The first 8 rows are patterns. Each new row is the sum of 2 different patterns, raised or lowered, with some noise. Before adding, each is slid sideways (what falls off one end comes back at the other) and multiplied by a number that may be negative. Names go in the order of the patterns.
Some rows, each with the names of its patterns after it:
[-19  15 -17   5  -5  -1  -3 -16 -12  -7  17 -19  -1   1 -24 -13  11   0
  -6   8  12  -1 -13  12   6 -23 -17   4 -20   3  -5  11   6  13  -9  -4
  -5  -7   2] : q726
[ -1  28  -1   1  -1  -2   4  -2   1  -1   0 -13   9  -4  11   3  10   8
 -25   0 -16  12 -25   6  23 -11  -3  -5  -3   0  -9 -14  -4  10 -15 -16
 -23   9   6] : q930
[-28 -11  -6   5 -19  -8   8  12   0 -15  24 -20  -4  -3  -4   2   7  -6
  -9  16   9  12 -14  17 -11  -8  23  13   9  12  -1   4   9  35  25  17
  -8   6  -2] : q135
[-10  19  24   8  31 -10   0 -22   3   5 -18   1  14 -12  11  -4  17 -18
 -17  -2 -11  21   9   0  16   9  25   4  12  -9  -6 -13  -7   1 -27 -20
  14 -22   9] : q314
[ 10  22  -9  -3   7  10   5  10  -5   9 -13   3  -6  17  -1   1   0  12
  -3  17   2 -10  -3   8 -14 -17  13  -6  15   0   8  17   7  -5  -2  -3
   2  18   2] : q179
[-16 -12 -15  -4  -3   3  -7 -26   3 -12  -3 -19  -6  11 -14   6  28   0
 -12  11  13   5  12  11 -18 -17  -4  27  -6 -18   1  -1  -5  -6  -4 -12
  -9   8   6] : q837
[ 16  -1   1 -12 -28  -2   0 -26  10   4   8 -17   0  -8  11   7  11   7
  28   1  -2  12  10 -21  17  10 -10   2  -7  -1 -15  22 -31 -10  -4 -18
  11   4   6] : q838
[-14 -10  -8   3   7   7  18  -2  -5   5   7  10  -9  -2   4 -12  -4  14
 -11   9  10  11 -10  -6 -15  -1  -9   1 -12 -16 -11   2  -6  12  10  -7
 -12   9  -1] : q498

New rows. What belongs after each?
[19  6  2  6  4  6 10 -1 12  8 18 26  9 20 15  4 24  5  4  5 22 12 27 10
 23 13 26 27  8 11  9  9 -4 21 31  1 11 20 19] : q930 q498
[ 21  10  12  12  15  14   1   4   7   9  -5  13  -6   6  13  -2  -6   4
   5 -10   5   4  13 -19  14  16 -10  -2   1  -1   6   7   1 -20 -13   3
  14   8   8] : q135 q837
[ 9 28 23  2 27 20 13 17 37 13 35 17 24  7 -9 39  6 32 27 -1 13 22 11 11
 27 23  7 -9  0 26 -9 20 42 31 24 13 37 26 12] : q930 q135
[-10   1 -34  -9   0  -5   2  -7   1   3   1  -5   8 -13   2  -8  -7  -9
  -3  16  -4  12 -12  18  -7 -26  10  -6   1  -4   1   4   9   1 -10   8
  16  18 -16] : q930 q179
[ 23  22  16  19  16  20  25  17  26  22  22  14   7  12   9  -6  13  21
   5   6   8   6   7  28  20  19 -10  17  20   8  21  16  21  10  28  16
   0  14  23] : q930 q837
[  9 -25 -20 -27  -3 -21 -14 -18  -9   7  -6 -20 -22  10  -1 -29  -1  -6
 -53 -19 -14 -26 -29 -20  -3 -32 -24   4   5 -32   4 -31 -15 -38 -34 -12
 -11  -4 -26] : q726 q930
[ -5 -12 -11 -12   7 -21  -7   1 -16 -14   5   1 -11   4  -3  -6 -13  -2
  -1 -15 -13   0 -15  -9  -7  -1  -7   7  -8  -9  -9  -7  -5 -13   3  -8
  -1  -5  -9] : q726 q179
[  0  -9  -4  -1  12   9   3  -1   1  -7 -29   8  11   8 -18 -19   3 -24
  -6   6   0 -14   3 -12 -14 -15   5  11   1  -1  -6  -6  -2   3  23  -8
  13 -23   5] : q930 q498
[-15  -9  -7 -12 -14  -5 -14 -29 -22 -11  -7 -29  -7 -10 -28 -24 -21 -24
 -16 -12 -16 -40 -32 -30 -13 -19 -11   0 -16  -9 -21  -3 -17 -22 -17 -20
  -3 -17  -2] : q135 q837
[-15  -8 -22 -28  -9 -29 -19 -31 -21 -30 -32  11  -2 -25   6 -16  -1 -27
 -15 -36 -19 -26 -21 -14 -42 -20 -23 -20 -17 -22  -7  -3  -3   9 -20 -33
 -21 -19 -19] : q726 q314
[ -5 -32   0  13 -21  -2 -15 -21 -22 -13  -5 -19 -10  -5 -28  -8 -17  12
 -32 -22   2 -32   1  -1  -7   4   0   5  -4 -15 -20 -25 -14 -22 -13 -40
 -24  -5 -22] : q314 q179
[-40 -21 -15 -14 -10 -20 -30 -12 -20 -13 -14 -23  -4 -30  -9  -2 -19  -1
  -6   6 -17  11 -11 -40 -15 -13   9 -13 -23  -6  -3 -13 -24  -6  -7  -3
 -13 -14 -21] : q930 q837
[17  1  8 19  6 19 16  9 15  3  9 10 22  4  8  7 19  1 23 13 -4  3  9 -1
  4 16  4  2  0  8 22 11  9 20 14 12 17 19 18] : q135 q179
[-5 15 13 31  5 27 39 30 39 11 11  2  4 19 14 15 18  3 29 16 23 18 13  6
 21 19 14 10 33 28 42 22 31 11 26 25 25 16  9] : q314 q498
[ 30  17   7   8   7  22   8   8   5  19  -2  -2 -17  21  20   8  28  24
   6   9  17  15  14  17  21   5  21  24  13  32   9  20  15 -12  15   3
  27  11  20] : q930 q838
[-17 -10   1  -8  -6  -2 -16   8  -3   5  -4  -8 -11  -1   2  -6 -11   9
   5  19  -1   9  -8   1   3   1  -4 -13 -20  -3  -9   9 -13   6  17   8
  17 -10  -7] : q314 q498
[ -9  14  -8 -20  -4   2   6   5  -1  19  -6  16  33  10  -5  15   4  -1
  15  21 -15  -7  11  27   6 -10   0  -3 -13   3   4  -8  -8   1  16  -6
  -6   3   3] : q837 q498
[-33 -19  -7  28 -21 -30 -10 -25 -15 -15 -12 -18 -22   0  -3 -26 -20 -18
 -20 -11 -13 -17 -41 -11  -8 -14 -20 -21  13 -27 -17  22  -9 -19   1   2
   1   8   3] : q930 q837
[ 19   8 -16   4  11  14  -3   4   0   4  17 -35   1 -11 -40   4  11 -10
  -5  -9 -15 -21  -6  11   0 -46   9  15   2 -16   0  -4   8  11  14  -4
  12  13   5] : q837 q838
[16 12 24 27 30 14 11 42 34 19 30 14 20 12 22  9  8 26 30 32  7 23 21 -3
  8 31  3 10  4 18 19 29 36  8 -9 19 22  9  3] : q314 q837
[ 19   0   7  10  -2  -2  24  -1  23  19  24   6 -13  -4  -3  10  -7   4
  11  -7   8   1  13  16  -4 -10  10  15 -13  -9 -13  17  17  14  40   6
   5  11  13] : q930 q498
[ -6   2  13 -39 -32   4  -8 -16 -12  39   6   8 -22   8  -9 -19 -46  -8
  11 -42   5  19 -20 -11   1 -16   6   4  -6 -37  14  19 -19  23  -9 -34
 -26 -31 -17] : q135 q838
[-19   0 -11  -6  11 -15  14  33   1  -2  15   8  14  11   9 -19 -10   3
  37  -3 -10   4   8   6   3   0  -6 -12   6  14  -7 -12 -12   6   5  11
  -6 -27   3] : q837 q498
[ 14   0 -14  15 -22  -7 -14 -19 -12 -21 -10  -5  -9 -10 -19   8 -13 -18
  -4  -7 -10  -9   1 -11 -10   1 -31 -27  -2 -23  -8 -25  -9  -4  -1 -10
  -6  -9  -8] : q314 q179
[-10  -4  -3  -4   2 -14 -10  -5  -9   0 -11  -2 -11   9  -6  -6   0  -5
  -1  -2   1  -6  -1  -1 -17  -1   8  -2  -5  -2  -2 -21  -9 -12  -7  -8
  -8 -10 -13] : q930 q498
[ 21  -2  -1  -6   3   7  -1   2  -4   8  -5   6   7  12  -3  15   5 -19
  -4  -2  14  -7   7  22  -5   6   8   7   2   0 -13  -5  13  -2 -11 -12
  16  10   7] : q930 q498
[-17  -2   9 -28   5  -5  -8  -9 -26  -6 -28 -17 -34 -12 -23 -33  -9 -19
 -15   9  -4 -11 -37 -26  -3 -12 -30  -5  -8  -7 -19  -8 -25 -11   0   2
  -1   7 -11] : q837 q838
[ 13 -16   8  26  22  16   1  18 -21   2  23   1  -1  15   3  -3  19  14
  13 -11  28   1 -10  23  10  13  17   9   7  -1  43  23  23 -11  11  15
 -26   1  22] : q135 q837
[  2 -23   8  14  -3  -7   9 -13  -1  13  18   0 -24  31  22  17  -2  29
   5  -9  24  17   2   1  19  22  30  13   0  14  25  47  -5  10   7   0
  11  -5  19] : q930 q837
[ -5  -2   7  -2  -7  13 -13  19   0   4  22  10  -9  -2   0  -3   5   3
  14   8 -11   8  15   3  14   6  -2   0 -13  -5   0  13   1   5  -2  17
 -10  20  -2] : q726 q179
[ -8  -3   2   5  -3   9   4   6  12   6  -4  -2   6   7  17   4   8  10
   0  11   2  11   5  15   1  -1   2  -1 -15   8   7  -3  -5   4  -6   4
  10   6   1] : q179 q837
[10  7 16 15  9 20 17 20  4 32  6 15 20 17 27 22 23  1 35 21 17 35 18  9
 13 12 13  9 21 33 10 15 37 21 13 23 21 22 14] : q726 q838
[-14   9 -16 -22  -7  -8  -9  -4  -8 -15 -12   0 -12   3  -6   0 -21 -10
   5 -26  -6 -13   0  -9 -22  -5 -18 -31 -13  -1 -24 -21 -23 -22 -25  -5
   9 -10 -24] : q930 q837
[ -4   5   8  14  26  17  16  29  -6   9  13  22  12  17   4   7   7   7
 -10   6  19   7   9  27   1   3  20  19  14  17  22   3  33  12  19  21
  -6   8  11] : q837 q838
[-13 -16 -11 -13 -14 -21   3  -5  -2 -17 -14 -17 -22   5 -15  -4   5 -18
 -11 -10   7   3  -5 -24  -9  -9 -34 -25 -24  -6 -21 -18   3  -7 -13 -21
   2 -22 -15] : q930 q135
[ 19  10   7  -2   5   7  16  12  22  25   6  24  11  34  -1  -4  22   1
  13  24   2  23  29  25  -2  13   5  23  -1   8   1 -19   3  12   5  23
  18   6   1] : q930 q498
[  9   5  14  13  14   8   8  17  14  -2  27  11  17  19  18  15 -15  18
   2  31  -9  23  34   8  18  13   8  15  -2  -6  14  29  -5   0  -1  26
  22   9  37] : q930 q498
[-10 -21  -4  -1  -4 -21 -21  -8 -16  -3 -26  -6 -15 -14  -5 -31  -6 -11
 -15 -20 -11  -3 -18 -22 -33   7 -17  10 -18 -37 -25 -44 -24 -16 -18 -23
 -46 -34 -31] : q930 q135
[ -6  22   6   5   8  17  14  11 -24  -6  19 -16  23  12  -5   9 -17  -9
  -4  22 -19 -11 -15  22 -22  24   7 -35 -18  -5 -28 -18   5 -19 -23 -26
 -12  21  -2] : q135 q179
[-39 -13 -15 -28 -28 -30 -24 -20 -19  -5 -12 -10 -29  -3  -7 -22 -15 -18
 -24 -27 -20 -18 -36  -3  -4 -16 -12 -28  -7 -22 -33 -16 -19 -14 -21  -9
 -19 -16 -18] : q314 q179
[ 13   8   7  12  31 -14  26  -4  13  -8 -22  -8 -19  25  -5  22   5 -13
  11  14  -2  12   4  16  -9  11  26  12   2 -20   3  -5  -1  -3  -4   8
   6   6  10] : q726 q314
[-21 -16 -21   1 -12   3  -1 -12  -9   1   1  14   6 -12 -13  13 -10  -7
 -10  -8   5   6   4  20   3 -10   1   4  15 -16   2   5 -19  -8   8 -16
   9   7   7] : q135 q498
[ 25  17  13  18  -1  18  11  24   8 -11  -2  12  13  25  30   6 -18   1
  11  33   1  16  43  13  19  27  22  30  19  18   7  22 -18  32  12  20
   9  -1   2] : q135 q498
[-14 -12   2  13 -29   7   4 -24 -11   1  -4 -18  16 -19 -12 -15  -9   9
 -14  -8   9 -17  -2 -14 -17   0   5 -27   1  -3  -3 -15 -15   1  -5   5
   0   1  14] : q726 q838
[-39 -16 -33 -14 -24 -27 -31 -20 -23 -22 -22 -43 -16 -39 -35 -16 -20 -28
 -35 -28 -31  -9 -37 -13 -22 -27 -41 -16 -22 -23 -27 -12 -33 -30  -7 -15
 -38 -20  -7] : q726 q179
[ 23  16  34  23  28  18  20  24  -1  19  13  21  35  11  26  19  29  20
  17  19  16 -10  14  17   4  24  13  19   0  44  23   1  10  23  29  17
  16  26  30] : q930 q837
[ 15   2  -1   9  24   9  13  31  16  17  11   6   1 -19   5  14  17  17
  23  11   5  14  16  29  -3  12   5  -3   1  16  21  18  31  10  22   1
 -22  19   6] : q930 q498
[ -2  -3  -7   3   5   2  -7 -15  -4 -22   1  -7  -6  -5  -2  -7   0  -6
 -12  -2  -8 -10 -18  -2 -14  -4   5  -3   7 -10   3 -11 -16  -1   2  -4
  -2   1  -8] : q930 q179
[  8  -9 -10   7   7  -1  -6   2   1 -11   3   8  -7  -4  -3   1 -12   0
 -12  -4 -15 -10   0 -10   3 -17   8 -16  -6  -6 -15 -10  -5   4 -17   2
   0 -13 -16] : q726 q135
[-15 -32  -9  -5 -21 -14 -13 -29 -19  -6 -21 -21 -16  -4 -23 -15  -5 -21
 -31 -26 -18 -21 -14 -21 -25 -22 -17 -15 -16 -16  -8  -8 -20 -10 -13  -8
 -19 -18 -15] : q726 q135
[  7  -6  11  -2  -5  -2  12  -1 -18   8   9 -16   1  -7  16  -2  -3  15
  -6  10  12   6  20   0  16   6   0  -7   8 -16   5  10  -6 -18   6 -22
   8 -11  14] : q314 q498
[ 37  25  27  11  32  19  14  15  21  22   1  20   8  21  23   6   9  26
  26   8   5   1  18  -9  23  22  -3   0   1  11  15   8  17  -7 -11   9
  11   2   9] : q135 q498
[ -6   5   9   3   0   7   6   9   5  16  -5   3  -4  -4  10  11  -5   0
  15  11  10  -5   7  -3  -9  11   8   3   3  -4   7   6  15  18  11  -6
   9   0 -13] : q135 q498
[-21  -3   6 -20 -12 -29  -3 -10  12   6   2   9  -5  27  14 -13  30 -10
  15  -3 -21 -10 -22  18   3  29   4 -10  14   0   2  10 -16   6 -13  19
  15   3   7] : q314 q837
[28 14 -1 -3 23 -6 -9 28  7 16  7 17 21  9  3 12 -1  5 33 17 14 35 -3  6
  7 14  5 19  3 18 -3  7 10 15 12  6  7 19  6] : q726 q179
[ -3 -11 -12 -15 -22   4 -27  -8   4 -11   5 -35   3  -8   8 -14  -7  14
 -29  -6  -7 -20  -8  -8 -26  -4   0 -11 -31 -36   1  -8   3  24  -8   2
  -2   5  -1] : q930 q314
[19 -5  8  5 10 22  4 17 -3 23 14 10 12  0 10  0 -4  1 12 17 23 19  9 20
  4  5  6 17  9 12  4  0  8  4 -1  9 13  5 -7] : q930 q838
